Each new row is followed by its nearest point in the smallest flat space through zero that holds the last named rows.
In the rows, zero is written as 128.

z_843 (6 x 13)
[[105 155 161  68  98 148  53 104 122 159 120  84  88]
 [136 129 156  62 112  89 154 131 112 183 150 115  98]
 [127 134 116 121  89 148  73 125  96 160 160  75 116]
 [133 151 219 114  54 118  45 154  87 194  95 117 190]
 [111 125 187 154 105 163  71  98  81 124 103  43 130]
 [147  96 131 176 113  67  85 101  77 219 114 107 108]]
New rows:
[105 127 126 103 122 115 122 119 155 142 152 102 144]
[126 135 128 104 119 132 124 131 127 136 141 120 119]
[153  64 116 130 141 142 107 142 103 112 145 157 152]
[137 122 109 156 125 129 131 140 123 125 137 136 149]
[139 128 137 114 158 138 140 126 142 120 134 123 141]
[125 130 134 119 136 133 146 130 135 112 128 130 128]

z_868 (6 x 13)
[[154  94 153 122 166 138 162 146 148  77  85  96  72]
 [192 197 148 130 122 160  89 163 117  69 155 128 128]
 [132  76 110  97  87 141 189 165 120 170  59  91 106]
 [137 134  99 130  99  85 133 118 106 202 110 104 113]
 [122 123 122 126 117 121 142 155  98 102 105 155 159]
 [159 138 130 102 136 118 142  64 102 158 111  88  99]]
New rows:
[124 104 158 126  92  90  55  98 163 113 112 134 135]
[117 132 128 142 140 115 113 119 139 131 145 135 127]
[ 96 109  94 192 108 139 135 159 123  96 171 128  56]
[120 117 128 158 136 117 116 171 166 122 136 129 106]
[ 96 183 126 125 153 125 140  63  84 118 102 121 117]
[137 142 133 114 150 108 132  63  90 122 122 128 135]
[ 94 177 167 154 155 121 118 125 139 112 134 105 140]
[128 142 137 143 150 121 107 118 139 109 150 137 125]
[150 190 135 100 145  97 155 128 122 134 163 147 149]
[145 163 127 129 127 117 109 112 103 122 141 136 142]

z_708 (6 x 13)
[[184  91 181 119 124 137  81 104 115 124 134 132 101]
 [135 149 159 117 106 130 107 123  86 105 145  47 131]
 [167 162 179  90 140 127  83 126 118 166  98 100 104]
 [169 133 126 141 126 137  92 101 135 119 168  79 106]
 [145 106 160 143  80 123  93 146 121 148 106 125 135]
 [200 143 176 124 158 116 176 152  87 125 118  97 112]]
New rows:
[181 103 130  99 141 136 138 121 126 133 154 124 161]
[160 116 141 131 141 130 135 121 121 118 139 128 115]
[150 158 109 128  64 111 133 129 137 136 135 166 125]
[131 123 117 149 109 124 123 141 144 146 120 136 134]
[133 132 160 124 119 110 117 112 128 108 105 105  64]
[149 131 155 113 132 131 108 119 115 128 128 112 116]

z_290 (6 x 13)
[[149 159  90 152 110 131 124 121 146 133  55 162 131]
 [ 69  98 153 156 122 155 156 105 118 122  98  91  75]
 [ 88 148 131 219 108 151 137 137  86  62 102 171 150]
 [111 124  97 156  96 152 142 119 143 117  61 161 138]
 [141  89 131 168 113 126 145  79 181  77  68 198 122]
 [ 92  88 104 150 106 146 130 127 139 113 116 138 134]]
New rows:
[121 127 135 132  81 137 115 191 153 133 122 130  87]
[115 123 108 135 121 133 121 133 129 138 119 117 121]
[141 123 116 122 152 144 140 122 128 130 123 174 140]
[142 129 127 122 122 128 134 124 139 119 120 154 147]
[100 154 121 130 148 146 142 129 142 147  77  99 138]
[115 147 119 125 116 146 142 128 121 150  86 112 116]
[117 153 156 130 121 119 137 162 122 137 103 129 137]
[127 156 136 127 125 137 140 134 109 131 114 127 135]

z_703 (6 x 13)
[[ 74 121 139 111 149 149 156  85  98 151 124 138  83]
 [151 142 145 114 123 185 155 136 116 161 112  64 106]
 [135 107 108 113 114 185 159 118  64 111 148 146 166]
 [149  93 150 175 147 147 130 135 121 121 132 142 132]
 [126 138 172 134 103 145  97 104  91 128 102 127 132]
 [132 153 126 128 147 146 191 161  91 141  82 145 128]]
New rows:
[158 117 147 123 155 166 127 168  85 103 140 112 122]
[157 114 137 144 129 168 146 141 107 128 127 118 140]
[147 152 144  89  91 106 133 153 115 137  91 110 129]
[139 174 132 105 103 122 125 145 121 135  92 109 137]
[ 89 110 166 158 169  89 145  85 101 106 122 131  96]
[ 88 109 157 153 157 117 127  98 119 136 118 163  92]
[160 138  91 159 121  93 148 150 115 115 158 141 170]
[154 123  96 136 127 114 137 162 133 103 139 152 169]
[103 127 161 118 156 125 116 162 150  89 127 141 165]
[134 127 127 143 130 108 119 139 134 116 124 148 141]
[ 91 128  88 143 131 171 101  96  89 106 139 153 166]
[112 108 118 118 113 146 123  99  85 106 150 161 155]

z_832 (6 x 13)
[[152  97 187 143 186 158 150 167 175 127 109 146  74]
 [159 146 163 139 130 147 121 153 141 183 107 133 121]
 [139  75 159 156 114 124 146 163 107 135 163 120 146]
 [161 121 142 136 169 137 180 174 148 115 160  58  37]
 [163 155 182 142 144 174  97 124 141 109 123 118  98]
 [137 105 130  98  59 155 176 179 153 104 130 189 123]]
New rows:
[150 153 128 139 158  83 101 128 150 101 111 115 130]
[124 141 127 131 159 126 113 108 132 123 119 115 117]
[119 121 162 139 152 148 116 103 124  91 118 129 125]
[126 120 154 139 154 144 105 108 132  91 127 134 124]
[191 104  96 103 161 119 103 113 112 116 111 132 139]
[121 130 125 130 144 124 118 113 128 124 123 127 130]
[110 111 116 153 144 155 133 190 137 115 147 153 151]
[127  93 143 133 124 130 146 149 133 122 134 149 133]

z_385 (6 x 13)
[[194 138 129  68 109 167 113 107 136 119 125 106 161]
 [176 104 112 121 152 107 110 102 145  88 144  90 127]
 [125 141 179 112 167 181 119  90 140 128 130  72 156]
 [167 180 139 145 125 106 103 115 108 107  95 120 162]
 [194 130 139 138 141 127  78  88 109  92 120 136 168]
 [163 159 139 149 140 112 107 105  82 125 130 102 121]]
New rows:
[ 89 129 176 127 139 172 122 191  93 146 124 116 143]
[ 86 146 162 131 131 166 138 130 115 161 123 133 132]
[115 133 123 119 114 117 122  91 116 133 110 157 105]
[129 128 126 135 120 126 124 131 112 135 128 147 124]
[112  64 125 114 117 129 139 116 136 124 150 184 130]
[117  68 114 124 124 143 124 132 142 128 147 180 125]

z_360 (6 x 13)
[[121  89 137 136 177 219 120 147 111 135  90 138  80]
 [ 81  91 180 112 153 175 133 122  78 129 131 140 110]
 [ 56 168 182 184 143 203 148  99  56 116 129 119 169]
 [ 90  97 150 174 144 166  94 130 127 148  40  74 129]
 [ 66 127 160 148 142 187 143 120 118 140 124 101 163]
 [104 124 117 158 121 180 145 116 103 117  84 141 117]]
New rows:
[101 170  95 104  75  88  84 155  96 149  96 149 115]
[137 129 118 134  96  83 122 114 115 115 103 135 121]
[153 161 154  97 189  92 141 149 128 162 134 121 167]
[145 146 151 119 155 109 108 142 140 140 170 108 144]
[ 67 112 120 172 130 187 162 101 129 124 171 158 118]
[ 86 131 127 131 127 196 173 117 112 122 141 149 140]

z_791 (6 x 13)
[[129 147 123 157 116 127 151 104  93 140 123 122 161]
 [114 127 137 139 136 114 163 162 140 119 112 173 122]
 [137 154 154 122 155 128 115 157 104 118  92 150 163]
 [114 162 140 136 119  93 123 123 160 129  80  84  61]
 [120  86 151 156 166 156 130 125 145 109 116 116 163]
 [111 162 160  96 152 131 144  95  69 161  84 123 139]]
New rows:
[146 159  92 122 110 100  94 143 139 117 116 146 130]
[151 161 113 126 106 107 101 157 130 118 131 136 122]
[159 119 142 101  95  84 140 131 112 129 124 152 112]
[129 148 119 109 113 112 134 140 120 136 133 151 110]
[137 120 125 167 134 162 119 163 166 156 111 133 120]
[128 115 132 150 135 127 126 146 156 109 122 127 128]
[125  87  96 117 140 102 154 144  90 104 119 143  87]
[115 120 126 116 126 122 151 136 135 133 134 154 107]
[140 140 128 134  86 118 113 119 134 114 149 133 160]
[147 138 108 143 107 125 116 132 121 123 148 127 147]
[ 85 114 109 127  99 130  88 150 168 122 101 155 137]
[132 121 127 131 130 122 118 155 155 111 129 138 116]

z_542 (6 x 13)
[[206 163 131 115 164  78 126 154 126 144 129 109 148]
 [117 158 114  92 127 140 126 165 145 151  88 107  96]
 [134 125 142 129  89 118 103 113 165 140 149 138 145]
 [123 126 105 127 147 127 118 116 152 171 106  99  89]
 [ 87 162 129 115 159 169 106 120  81 117 134 124 114]
 [157 164  95 126 110 120 141 139 144 117 168 106 136]]
New rows:
[141  93 173 132 143 132 139 160 123 112 138 177 101]
[128 101 155 131 130 122 139 138 112 113 107 153 143]
[149 155 128 148 137  98 138  71  95 119  94  53 141]
[153 134 112 141 170 114 130 114 112 138 138 108 122]
[140 127 105 101 111  86 141 104 153 124 129 102 157]
[156 129 116 133 112 108 135 130 155 135 141 119 135]
[130  86 120 148 112 141 131  84 101  90  97 111 131]
[110  90 126 153 133 135 147 109 114 114 127 139 125]
[151 113 106 131 122 128 143 130 154 128 153 152 131]
[143 118 116 140 110 116 143 125 146 123 143 126 135]

z_590 (6 x 13)
[[132 147 204 113 115 108 132 110  84 143 138 123 141]
 [135  83 139 137 119 116 114 142 150 162 101 130 142]
 [137 100 136  92 156 149 202 183 134  95 124 110 104]
 [178 138 193 102 129  81 108  56 136  98 160 148  93]
 [156 135 164 164  74 118 110  78  71 155 161 144 109]
 [ 85 126 136 135 158 119 130  90 166 101 106  93 126]]
New rows:
[ 77 170 107 150 130 115  95 121  78 180 149 192 155]
[111 181 107 146 103 132  81 124  87 164 139 146 169]
[ 89 159 154 168 130 103  76 146 129 107 172 162 132]
[121 164 126 130 124 118  95 103 119 131 138 138 143]
[155  93 116 129 136 137 136 128 119 129 113 141 140]
[144 104 123 129 122 130 132 144 135 136 124 135 122]
[146 108  89  98 184 107 143 114 114 126 124 104  96]
[135 121 118 115 146 131 145 130 150 100 131 126 108]
[104 113 180 119 104 104 122 109 154 106 103  91 165]
[102 116 179 124 142 104 124 105 145 134 102 102 146]
[114  94 152 147 160 129 163 138 138 154 130 151 118]
[129  95 144 130 128 129 149 140 134 134 115 116 122]
